There are 5 ways to turn a row about zero (a turn may also mirror it). The second row of each pair is the first, turned, with some noise. The first 45 pairs use one turn. New pairs use 2 turns, one after the other, and a turn may come again.
Some pairs, each with its turns in order after it:
[ 25  -7  31  23 -14  -4 -28 -55]
[ 26  26   9 -37  14   0  18 -53] => (3)

[ 6 14  6 32  6 -5  7 -6]
[ -9  -2 -12  19 -14  24 -10   4] => (0)

[-53 -55 -10  -4   4  -1  14  41]
[ 49  15  23  17  27  12  56 -28] => (0)

[ -1 -30   0  27 -27   4  -2 -29]
[-19  23 -27  -1 -15   1  31 -16] => (0)

[ 14  34  -6  -9 -15 -54  28  25]
[ 20  -9 -13 -44   8  11 -42 -41] => (1)

[-31  20 -46  11  -3  31 -22 -27]
[-50   5 -32  -9 -29  19 -17   8] => (2)

[-27  36  36  36  -4   9  -9  13]
[-14   0  32  45 -20 -10  25 -23] => (4)

[ 18  46 -32  -5   2 -13 -13  31]
[  0 -11 -26  -8  20  36 -39  -9] => (1)

[ 24  12  -7 -39 -25  -3   1 -45]
[ 14  27 -17 -37 -29  32 -22 -10] => (4)

[ 28   1  -2 -38   2 -23  16 -17]
[ 19   3  12 -40 -11  -5 -28  21] => (1)

[  8  12   3   3 -10  -3 -22 -22]
[-8 -1 -3  0 -5  4  3 36] => (2)

[ 28  60 -15  -2  30   6 -25 -20]
[ -9   8 -58   0 -10  21 -35  32] => (1)

[-23  -6   9  10 -21 -36   5  26]
[-18   3  32   0   9 -39 -18 -11] => (4)

[-43   8  15  30  11  21  28   5]
[-10   8 -24 -17  37  28 -25 -19] => (2)

[ 14 -17  10  24  14  32  12 -48]
[-46   7   7  19 -41 -11  22  -1] => (0)

[-20 -24   9 -26  30  27  14   2]
[ 11   1  51  13  -8 -18  20  -3] => (0)

[-54   2 -22 -24  21  -5  -8  18]
[ 13 -13 -47 -11 -28  11 -11 -29] => (2)

[-28 -18   6  -3 -16 -30   4 -24]
[ 25  16 -30  15   6 -18 -21  23] => (2)

[ 52 -14  26  15  15   5  66  60]
[-42  16 -33  73 -37   8 -22 -32] => (3)

[  2   3  -8 -37  -2 -12  -4 -17]
[ -2  -7   0  -4  21 -37  -8   2] => (0)

[-51  34  16 -39  -3  16   9   5]
[ 43  21  28  -5 -42 -31  23   6] => (4)

[ 12  11 -14  35 -28  50 -25  -2]
[  8  17 -29  42  15  18  17 -40] => (4)

[ 13 -26  11 -22  14   4  20  -8]
[-12  17  27  14  12 -17   3  -2] => (0)

[-29  22  42  11   0  39  43  28]
[  5 -34 -30  56  27  38  -4  -4] => (3)

[  0 -21 -29 -34   0   4 -19  -6]
[  9  11  -3   2 -50  -9  -4   0] => (2)

[29 10 11 22  3  3 47 11]
[-13   7  23  17  42  -4  17 -28] => (2)

[ -7 -27  16 -12  13 -26   9  13]
[ 17 -19  21 -33   2  -6  23  -7] => (1)

[  4 -13 -26 -20  -6  17  32 -42]
[ 16  16 -19 -49  10  23  21  -4] => (4)

[-46   3   9 -67 -21  -6 -24  22]
[ 1 -2 36 -5 11 54 -4 62] => (3)

[ 35  24   4   5  19  29  15 -24]
[ 42   5  -4  25 -10 -21 -10 -28] => (3)

[ 13 -23   3 -19 -48 -26 -26 -10]
[ -7  43  13 -35 -10  21  27   6] => (3)

[  5 -10 -32  10 -17  -9  18 -13]
[ 19   0   5  14  14 -27 -24  -3] => (1)

[ 23 -23  55   3  11  26   6  15]
[ -4  52  38   6 -24  11  -8  10] => (0)

[ 19  43   8   8  53  40  38 -26]
[-51 -26 -37   2 -43 -21 -25  26] => (1)

[ 26  20 -26   4 -14 -13 -33 -23]
[ 19  20  24 -17 -12 -30  27  -1] => (3)

[-64  16  -8  22 -22  -7  23  19]
[-31   9  -6   0  35 -16  14 -59] => (1)

[ -9 -25 -48  -7  -4 -33  14  10]
[ 10  -4  13 -35  46 -12 -22   7] => (4)

[-14  26   4 -14  -6   2  25  41]
[37 -4 12  6 13 11 -8 40] => (0)

[ 27  -5   9  21  -3   1 -15   3]
[ -5 -12  29   6   8   0  -4  15] => (2)

[-32  32  -5 -11  18   5 -21   9]
[ 38  -6  24  25 -15  -6   0   9] => (4)

[ -2 -69 -30  -6  -7 -10 -12 -10]
[ 20  20  11  22 -41 -25 -49   1] => (2)

[-30   9 -35  -2  47 -29  48  16]
[-27 -66 -14   6 -38 -19 -25  21] => (3)

[-18   8  10  10  27   0   4 -22]
[  4 -19  19  -2  -8  11  22   5] => (4)

[ 30  18 -23  -9 -20  37  41   6]
[-25  -8  29  20 -11   1 -63  -2] => (1)

[ 18 -15 -53  15 -25 -32  19  13]
[-32  16 -28  -8 -45 -28  30  22] => (3)

New pairs, each followed by its turns in order:
[ 4 32  7  5 -3 50 -4  7]
[-32 -10   5  13  -3  40 -18 -12] => (3) (0)

[-18  22 -46  -1  22  20   1  -4]
[ 32  28  16   9  -3 -10 -32 -11] => (0) (2)

[ 47  17   7 -21  26 -16   3  28]
[-29  -3  12  32  35 -14  14  29] => (4) (3)

[-14  -4 -16 -14  10   4  54  13]
[  7  -8  18 -20   0  48   8 -16] => (2) (4)

[ 20  30 -24   1  -3  23 -40  -4]
[ 24 -26 -25 -31 -33   8 -11 -21] => (3) (1)

[-36  -6  55  22 -35   7 -26 -44]
[ 50 -10  -8   9 -20  -8 -70 -10] => (3) (3)

[ 35 -44   5  20  -9   6  13  14]
[-18  -6 -14  -8  54 -17   5  11] => (4) (1)

[ 12  20  12 -14 -25 -26 -26  27]
[ 22  16   3  29 -27   7  -2  32] => (3) (0)

[ -8  33  19 -14 -19 -38  37   2]
[-10   3  47  39 -17 -28   2 -16] => (3) (1)

[ 7 -8 20  6 23 10 14 -5]
[  0  10 -10  11 -11  -2  14 -29] => (0) (1)

[-10 -39  26   5   2   4  16  27]
[ 15 -36   7 -14 -27  -2  26 -12] => (3) (0)

[  2  -8  -4  -4  42 -24   4   4]
[ -5 -23  26  -2   4  25  24  -2] => (4) (1)

[-21  11 -17 -10  53 -30  -8  19]
[  1 -20  44   1  41 -16  20 -13] => (1) (0)

[-21  19  35 -29  -6  12 -16  17]
[-31  24  11   8  11  -1 -32 -33] => (4) (4)

[  7 -47  19  -4  -2 -20 -30  -8]
[-19  42  27  21   5  -1  11 -20] => (2) (3)

[ -6  32   5   4  -2 -22 -44 -32]
[26 40 10 12 26 25 -7 16] => (1) (4)

[ 11   5  19 -17  15  -3  -6 -43]
[-1 -9 12 -3 -9 33 -3 39] => (2) (0)

[ 26  28  -8  32 -11  -5 -12  13]
[-38   3  22   7 -21   1 -22  17] => (1) (2)

[-13 -18 -25  35  18  -5  -4   1]
[  5   0 -14 -21   7   9  37 -11] => (0) (4)

[ 34  31 -41 -43 -17  12 -31  20]
[ 36 -11 -34  64 -10  -1  11  10] => (1) (4)

[  3  12 -18 -34   8  15   5  15]
[ 33  -2  25 -14 -13  -8  -6 -11] => (1) (0)

[  4  -6 -13 -43   1   2 -20   7]
[ 14  17  24  -2 -13  -4 -24 -19] => (2) (1)

[ -1 -13  29   7  25  -7 -17  -6]
[ -8 -13 -14 -15  17 -30   6 -23] => (4) (4)

[  1  24 -16  47  11 -22  31  18]
[-19 -17  19 -41  29 -11   2 -28] => (3) (4)

[ -7 -60  -5 -57 -18  14  16 -29]
[ 58  43 -41  33  -5  -3 -24   8] => (3) (4)

[-20  -4  19 -11   9  10  -6   4]
[ 19  17   5   8 -11  -5  -8  12] => (2) (3)

[-29   1  28 -10  15  -4  28  22]
[ 29  26 -13  25  25   4 -12   7] => (4) (0)

[ 25 -13  23  19 -55 -52   3  38]
[  0 -46  45 -52  39  -1  22   7] => (4) (3)

[ -5  14   3 -11 -13  -2  23   6]
[  4   2  16 -19   4  14  -1  12] => (2) (4)

[ 24  29  57 -25  16  33 -24 -20]
[ 32  25  22   8  17 -19 -15 -64] => (3) (3)

[  7  -5  36 -12  -7  15 -15  39]
[  3  -1  25 -33 -28  14   2  26] => (2) (1)

[ 15  19 -37 -17  -9  25   2 -21]
[-31 -22  19 -25  -7  -4 -16  26] => (4) (0)

[  0   3  -7   8  35  33 -18 -16]
[-31 -14 -21  12   8 -14   4  22] => (1) (3)

[ 11 -12  -1  14  11  -9  -6   2]
[  5  -7   8   1  -3   6  14 -20] => (4) (0)

[-33   3  31  19  -8 -23   2  -8]
[ 11  43  -3   7  -7  21 -15 -20] => (3) (2)

[ -5 -20 -30  -3  20   5 -33 -29]
[ -2   7 -13  26   6 -42  21 -17] => (0) (0)

[ 43   4 -13  40  24 -26  32   2]
[-28  51  -6 -47 -10 -13  -2  -4] => (1) (3)

[ 27  -6   9  58  -4 -10 -27  -2]
[ 29 -19   5  45 -11 -20 -30   0] => (1) (1)

[-11  14  30   1 -26   0  -9 -26]
[  7  39   6   9 -14 -20  -6  -7] => (4) (1)

[ 23  17  -9 -17  21  37 -34  17]
[ 53  19   6 -36  -9  -5   6  15] => (0) (2)

[ 24   2  44  25 -28  -4 -11  27]
[  6  27 -36  13  29 -24  16 -27] => (4) (1)

[ -9  17 -21  10   0 -48  12 -21]
[ 17 -10   0 -14   6  33 -41  20] => (1) (4)

[-15 -32  -3 -18  -8 -19  19 -11]
[ 16  -5   9 -35  12 -16  24  13] => (3) (0)

[  4  -2 -14 -39 -20   7 -10   8]
[-12  -7   1   8  -9  38 -13 -20] => (3) (1)

[  4  11   1  15  12  39 -33 -15]
[  2 -15   7  45  -4 -23 -18   3] => (4) (1)

[  0  22   4 -24  -8   5 -14  20]
[ -2  -5 -20   5 -15  -6 -26  21] => (0) (4)

[ 14  37 -24  -2  10 -23  14  -6]
[ 17   7  28 -16 -33   6 -16  18] => (4) (0)

[-11 -27 -31  28 -28   6  13  -3]
[-18   5 -13  34 -19  19 -25 -28] => (1) (0)

[ 41  38  28   7  -2 -23 -13  42]
[ 11 -15  22 -62 -26   3 -22 -19] => (0) (0)

[  5 -29  -9 -23 -22  30   8 -21]
[ 25  -5 -34   8  20 -10  21 -20] => (0) (2)

[ 17 -14 -11   0   6  -2   2 -27]
[-27  11  12  12  -8  -6   7  -4] => (1) (3)

[  0 -75  16 -15  -4  -6  -2 -22]
[ -9  16  62 -18 -24  35  19  -4] => (0) (4)

[ 23   1 -29 -22  -5  24 -46 -22]
[  6  -9  17 -37 -18  42 -13  30] => (0) (3)

[ -7 -11  -6 -44  -4  13  -5  -7]
[-16   1  -7 -29  37  -4 -12   7] => (4) (0)

[-1 -9 28  3 17 25 -5 12]
[-11 -20   8  -3 -24   4 -10 -25] => (3) (0)

[-21 -26  43  -1 -10  -1  18   9]
[-16  -7 -20   2  -8  22 -30  35] => (0) (0)

[-25   2  -4 -15  -5  -5  17  -7]
[ 19 -26  -2  -4  -1  -5  -9  -9] => (0) (1)

[ 50  19 -18 -26   6   1 -29 -54]
[-25 -61  23 -43 -21 -32  22 -10] => (1) (2)

[ 13  13  18  -4   0 -26  12  -2]
[ 10   4   5  10 -21 -23  -1 -15] => (4) (4)

[17 18 12 18 10 38 -9 -9]
[ -9 -19  14  42   8  19   5  23] => (3) (2)

[  7  23   0   9  25 -11  37   8]
[-33 -14   3 -15 -14  14  12 -26] => (4) (1)

[  9   4  20 -10  30   9  32 -11]
[  9  -6 -15   9 -11   4  28 -37] => (0) (1)

[ -2 -16 -41 -19  29 -13  -2  20]
[-24  25 -44 -11  -7  -5  20  -6] => (2) (0)

[ 16  -3  -9 -15 -35 -28  27   0]
[17 -3 17  0 -5  6 26 45] => (1) (2)

